Every row belongs to one group in each of 4 separate groupings. Each group adds its own fixed numbers to the row, and there is some noise. The rows also spread widely along 8 directions, which tell nothing about the answers.
Some rows, each with its group in each grouping after it:
[-15  18   2   4 -23  12 -13  20  19  -4 -13 -21  -1  15   8  11  -6  -9
 -15  -8  -6  14 -17 -12  23  -8  -9  12  12   4   7]
G zate (0) L
[-18   7   5   7   4 -14 -20   3  13   6 -10  -3  10  18  -4  18  -8 -12
 -16 -10  -7  -6   7  -4  12   1   0 -45  15  12  18]
X Lanil (1) S
[  4 -23   7 -10   7 -19  -1  26  27  10 -13  -8   3  33  11  28 -18 -10
 -13  16  10 -12  -5   4   1  -3   4  -2  33 -12   7]
G bita (2) E
[-16  -9  10  -9   8  -8 -28  -6  10  -5 -13  21   7   1   6  15   3  -2
 -10  -2 -12 -12  12   3  -4   5  -9 -38   5   9  19]
X Lanil (0) E
[ 10 -17   7 -11   4  -9 -17  12  18   4  -9  10   4   9  16   9  -2  -1
  -1  33 -18  11   5   3 -27   0  -8 -15  17  -4   9]
J Suvo (1) L
[ -1  -6   9  -6   4 -10   1  19  22  15 -14 -15   4  22  -3  14  -6 -15
  -6  12 -12 -13  -6   5   2 -12  -5 -10  24 -11  -5]
R zate (2) Z
[-12  11   6   7  -2  -5 -16  14  12  -5  -5   8  -2   4  12  -3  -2  -7
  -5   7  -7  14   4   0 -14  10   0 -11   9   9  16]
J Suvo (1) W
[ -1  -8  16  -6  20 -17   8  13  18  13  -8  -5  -2  17  -7  -1  -2 -13
   2  18 -19 -17  -2  11 -13  -5  -2 -14  22 -10 -11]
R sed (2) B
[ -3 -10   3   1   2  -6  -9  23  18   2   4  16  -9   7  22  11   1 -14
 -18   4  18  -4  -1  14 -19  16   5   8  20 -10  10]
X sed (1) S
[ -1 -11   5 -12  -4  15 -13   6  10 -12  -7  11  -7  -2  15   7   2  -2
  -5  18 -14  10  -1  -4  -9  -3 -19   4   8   3  16]
X bita (0) Z
[-24  14   1  10 -11 -10 -21  12  16  -1 -12  -4   6  15   3  15 -10 -10
 -23 -13   4   4  -5  -5  16  10   2 -22  16   6  16]
G Lanil (1) W
[-20   7  -3   8  -2   5  -3   7   6 -13 -13 -19  -7  22 -11   1  -8  -6
 -31  -5 -13  -2 -18 -12  23  -1  -7 -13  20   9  -2]
R zate (0) B
[-10   8   2   3  -8 -11 -11  24  22   9  -4   3   5  10  18   8  -2 -17
 -15  -1  -2  -2  -9   5  -9  13   2   0  12 -10   1]
R Lanil (0) L
[-17  -5  11  -7   9   5 -11  -7   5  -9 -11   8  -4   2  -8   2   6  -2
 -12   1 -22  -8   5   0   2  -1 -17 -25   7   8   3]
X Lanil (0) B
[ -3  -4 -13  14   0 -25 -15  15  10   5 -14 -10   8  29   7   8 -19  -8
 -26  25 -14  -6 -11  -2 -13  18   8 -35  36  -2  12]
R Suvo (1) Z
[-16  11   9   3   7 -13  -8  10  16  10 -20 -18   8  27 -11  12 -16 -10
  -7   3 -20  -8  -7  -6  16  -8  -2 -35  20   6   6]
G bita (2) W
[ -7   8  19  -1   5 -10  -6  11  18   6 -10  -3   0   5   1  -2  -1 -11
  13  11 -11   9  14   2 -11   0  -2  -9  12   0  13]
G Suvo (1) B
[-21  27   5  14 -10  -3  -7  24  19   2  -6  -5  -2   9   8  -2  -2 -22
 -12 -12  -1   1 -12  -1   2   9   3   4   5   0   5]
R zate (0) W
[-11   8  -1  13  -7 -10  -6  14  13 -12  -3  -3  -7  13  11   1  -8 -11
 -19   1   9  14  -1  -7  -4  16   8  -1  19   7  15]
R Suvo (1) B
[-12   3   9  -2 -11  -4 -16  25  26   6  -6   9   1   1  24   8   0 -13
  -7  -2  13  -6  -2  12  -9  10  -1  18   9 -15  12]
G Suvo (0) E
[ -4  -1  15  -7  -6   1 -10   6  16   0  -8   2   3   5   5   8   1  -6
  -3  12  -6   6   3   4  -5  -8 -14  -7  12  -2   6]
R sed (1) B
[ -1  -9   7   1   8 -18   2  27  23  -2   0   1  -9  14  16   8  -8 -11
  -6   3  14  -1   5   1 -11   9  16  12  22   1  12]
J Suvo (2) E
[-11  -6   5   1  14   1  12  15  10  -5  -4 -14 -13  13 -14   2  -4  -2
 -17  -9   2  -2   1  -5  20  -5  -3  -1  23   6  -4]
J Suvo (1) B
[-13  -4  -2   3   6 -13  -8  21  13   8  -6  -3   3  15   0   8  -6  -7
 -23  -1   4 -21 -14  13   3  12   6 -14  28  -9   2]
G sed (1) E
[  5 -10  23 -14   4  -7  -4  12  22  -2  -4  11  -3   5  10   8  -1  -9
   8  16  -8  14   8  -1 -18  -2 -10  -7   8   1  14]
R Lanil (1) W
[  0   3  10   2  -5 -23  -6  28  29  23 -15 -19  20  35   6  28 -20 -19
  -5  -1  11  -9  -3   1  20 -17   4 -18  26  -7  11]
R bita (1) E
[-22  20   8  12   1 -13  -8  18  15   8  -4  -5   8   7  -3   4   1 -14
  -5 -23   2  -9   3   6  14   0   8 -19   9   8   9]
J Lanil (1) E
[ -2 -17  -3  -2  -7  -4 -13   9  13 -12  -7   2  -4  15   7  29 -11   0
 -35   0  18   8  -2 -12  12   7   1  -6  27   6  22]
R sed (1) Z
[ -1  -7   7  -1  -9 -19 -29  -2  18  -4 -18  11  10  20  21  13  -7 -11
 -11  36 -16   8   3   3 -33   7  -3 -31  17   0  15]
R zate (2) B
[ -3 -12   6  -4   9  -5  -2  16  14 -13  -2  16 -15   7  17   0  -6  -9
 -14  14   0   6  -5  -5 -21  19   0   4  13   0  11]
R bita (0) W

New rows. What belongs after each?
[-17  17   0  11 -23  -6 -22  22  21   9 -12 -13  14  16  16  14 -11 -14
 -16  -5   9   1 -10   4  13   1   1  -3  19  -6  16]
G Suvo (1) E
[-19   2   7   5   5 -30 -16  16  25  12 -16   2   8  24   1  27 -15 -16
 -20 -10   9 -11   5  -1   7  12  11 -30  20  -1  12]
G Lanil (2) W
[-23  20   9   8  10 -10  -9  14   9   5  -2   7  -1  -6  -7 -10   8 -10
   0 -16  -7 -15   2  11  -3  14   9 -19   6   3  10]
G sed (1) E
[-15  -5  -2   0   2  -5 -18  13  13   4 -17  -1   2  17   5   9 -11  -5
 -27  11 -12 -12 -14   3  -1  11  -8 -19  22  -8   0]
G Suvo (0) W
[ -5   1   3   2  -7   7   0   9   6 -18  -3 -11 -13  17   6  -7  -6  -2
 -14  20 -13  17 -16  -8  -6   2  -7   3  24   8   6]
R sed (1) B
[-20  23   7   4  -9  14 -11   8  12  -6  -8  -7  -1   2   0   6   2 -10
  -2 -22  -8  12  -1 -14  27  -9  -7  -1  -2  14  16]
X bita (0) L
[ 10 -22  10 -12   1 -11 -12  15  21  11 -13   5   5  18  21  13  -6 -11
  -3  35  -5  -1   5  16 -23  -5 -10  -7  23 -16   3]
X Suvo (1) B
[ -4 -16   9  -8   7  -2  -1  15  17  -7  -9 -11 -12  22  -6  23 -16   0
 -20  -1  10   9  -2 -14  22  -3  -2  -3  28  10  14]
G sed (1) W
[-23  25   2  17  -8  -8  -7  15  13  -1  -2   1   0   2   6  -9   3 -18
 -12 -11   4   2  -2   6  -4  17   7  -2   8  -3   6]
R Suvo (1) B
[-15   4   3   4  13 -20  -8  13  11   2  -2  10  -2   7  -3   9   1 -12
 -13 -18   3  -6   8   2   5  16  12 -24  10   6  12]
X Lanil (1) L
[ -6  -3  11  -9   3   4 -13   7  10  -9  -9   1  -5   6   8  -3  -3   2
   2  21 -27   1  -6  -4 -15   1 -10 -10  15   8  16]
G sed (0) E
[-19  12  -5  17  -6 -20  -8  18  17  -5  -6 -19  -5  35   5  13 -21 -13
 -27  -4   2   3 -10 -16   8  15  18 -18  31  13  18]
G Lanil (2) S
[-19  10  10  -2  -1  13  -4   9  11  -7  -5  -8  -6   7  -4   2   2 -10
 -10 -11  -9  -1 -12   2  17 -11 -11   0   9   6   0]
X sed (2) W
[-14   6   9   4   9 -10  -5  17  18  23 -15 -11  10  16  -6   1  -4 -12
  -6   7 -19 -22  -3  12   2  -7  -9 -22  20 -10 -14]
J Suvo (0) B
[ -5  15  -1  14  -8 -29 -10  28  23  20 -13 -20  16  33   9  14 -18 -21
 -12   3  -1   1  -7  -1   7   1  12 -21  25  -6   9]
R Suvo (1) L
[ -8  15  -5  10 -15 -15 -22  18  15   8  -8  -3  15  16  18  -1  -3 -16
 -14  19 -19   2 -18   8 -21  12   1 -24  18  -6   3]
R Lanil (1) L
[-23  17 -13  22 -17  -2  -6  20  11  -6  -7 -15   1  22   5   6 -12 -14
 -42 -13  15  -3 -24   0  22  13   5   0  25  -3  -1]
R bita (1) B
[ -9  -4   4  -1  -6   7   3  13  15  -8  -9 -15  -4  21   3   5  -7  -8
 -20   7  -4   0 -17  -3  12  -8 -10   7  21  -4  -6]
R bita (2) B
[  0 -25  22 -21  25 -11   2   5  17   0  -6  21 -11   2   1  10   4  -6
   5   8  -6  -9  22   5 -16   2  -7 -10  10  -1   6]
X Lanil (0) B
[ -4 -18  17 -13  31 -10   1   9  13   5  -2   7 -10   3 -10   0  -1  -3
   1  13 -17 -12  11   5 -18   8  -3 -26  18  -3   8]
G Suvo (1) S
[ -5  -3  12 -11   9  17  15  13   6 -16   3 -12 -13   4  -8  -9   2  -1
   1  -3 -12   4 -12  -6  14 -13 -11  10  12   6   4]
R bita (1) E
[ -3 -12  -1   2   9 -17  -3  10  10  -1 -14 -14  -5  31  -5   8 -17  -1
 -21  22 -12  -4  -8  -4  -1   7   2 -27  37   3   6]
G sed (1) B
[-16 -13  10  -9  24 -10  -5   8  11   4 -13  -3   0  12 -17  11  -7   0
 -15 -10  -9 -25   2   0  16   1  -4 -28  20  -1   4]
G Suvo (0) E
[  3 -14   9 -12  16  -6   2  11  12  -2  -1   7  -8   4   2  -3   4  -1
   1  17 -22   6   3   0 -17   2  -4 -14  14   5   1]
J Lanil (1) L
[ -7  -9 -10   4   4 -18 -12  21  16  16 -19  -5   8  26   7  13 -15  -9
 -28  21 -12 -24 -17   8  -6  15   0 -25  36 -16  -2]
G bita (0) Z
[-17  16  20  -5 -13  14  -8  13  20  -5  -2   4  -2  -7  10   1   9 -12
   5  -8  -5  13   1   3   1 -11 -15  14  -3   4   4]
J Lanil (2) W
[ -6   6  13   2   9 -24 -11  14  19   8  -8   4   6  11   3   5  -4 -15
   4   2  -5  -4   9   3 -12   4   9 -27  10   3  17]
R zate (1) E
[ -2   4  16   4  25 -28  17  17  18  15 -13 -32   1  34 -23   3 -19 -13
   9   4 -16  -5   7 -11  14 -11  10 -30  29   8   4]
R Suvo (1) B
[-18  23  10   2   8  -9 -17  13  13  20 -10   4   9  -6   0 -16   9 -13
  10   6 -36 -15  -2  15 -21  12  -5 -25   2 -12  -3]
G Suvo (0) L
[-11 -12   5  -7   6   9  -2  15  13  -4 -10  -9  -9  19  -4  17  -9  -5
 -25 -12   4  -9 -12  -5  28 -10 -12   2  20   3   0]
X sed (0) W
[  1 -14  18 -17  17 -13  -7   3  20  11 -17  -9  10  20 -15  25  -8  -3
  -2   6 -17  -8   6  -7  14 -22  -9 -34  19   2   4]
R sed (2) L
[-10  -3   3   3  -4 -15 -17   4  18   6 -19  -1  14  24   5  18 -12 -12
 -24  15  -5  -9  -4   4  -2   1  -4 -30  22  -6   4]
R bita (2) B
[-15  15   9   5  -3 -12  -8  22  23  16 -15 -18   7  24   2   7 -12 -18
  -5   5 -12  -6 -10   4   7  -3   0 -12  21  -7   1]
G Suvo (2) W
[ -8   9  11   5  13  -8  13  14  12   1 -13 -30  -5  27 -20  -5 -10 -11
  -2   3 -21   0  -7  -9  17 -15  -2 -20  23  10  -3]
R zate (1) B
[-21   7  -1   4 -18   4 -23  11  17  -4 -20  -8   7  21   7  27 -17  -5
 -35  -8   8   5 -12 -12  29  -1 -10 -11  18   5  17]
G bita (0) W
[  0  -2  15   0  17  -7  18  20  17  -2  -2 -12 -17  13  -6  -6  -5  -7
   8   6  -5  11  11  -6  -2  -3   4   7  20  11   7]
J Suvo (1) B
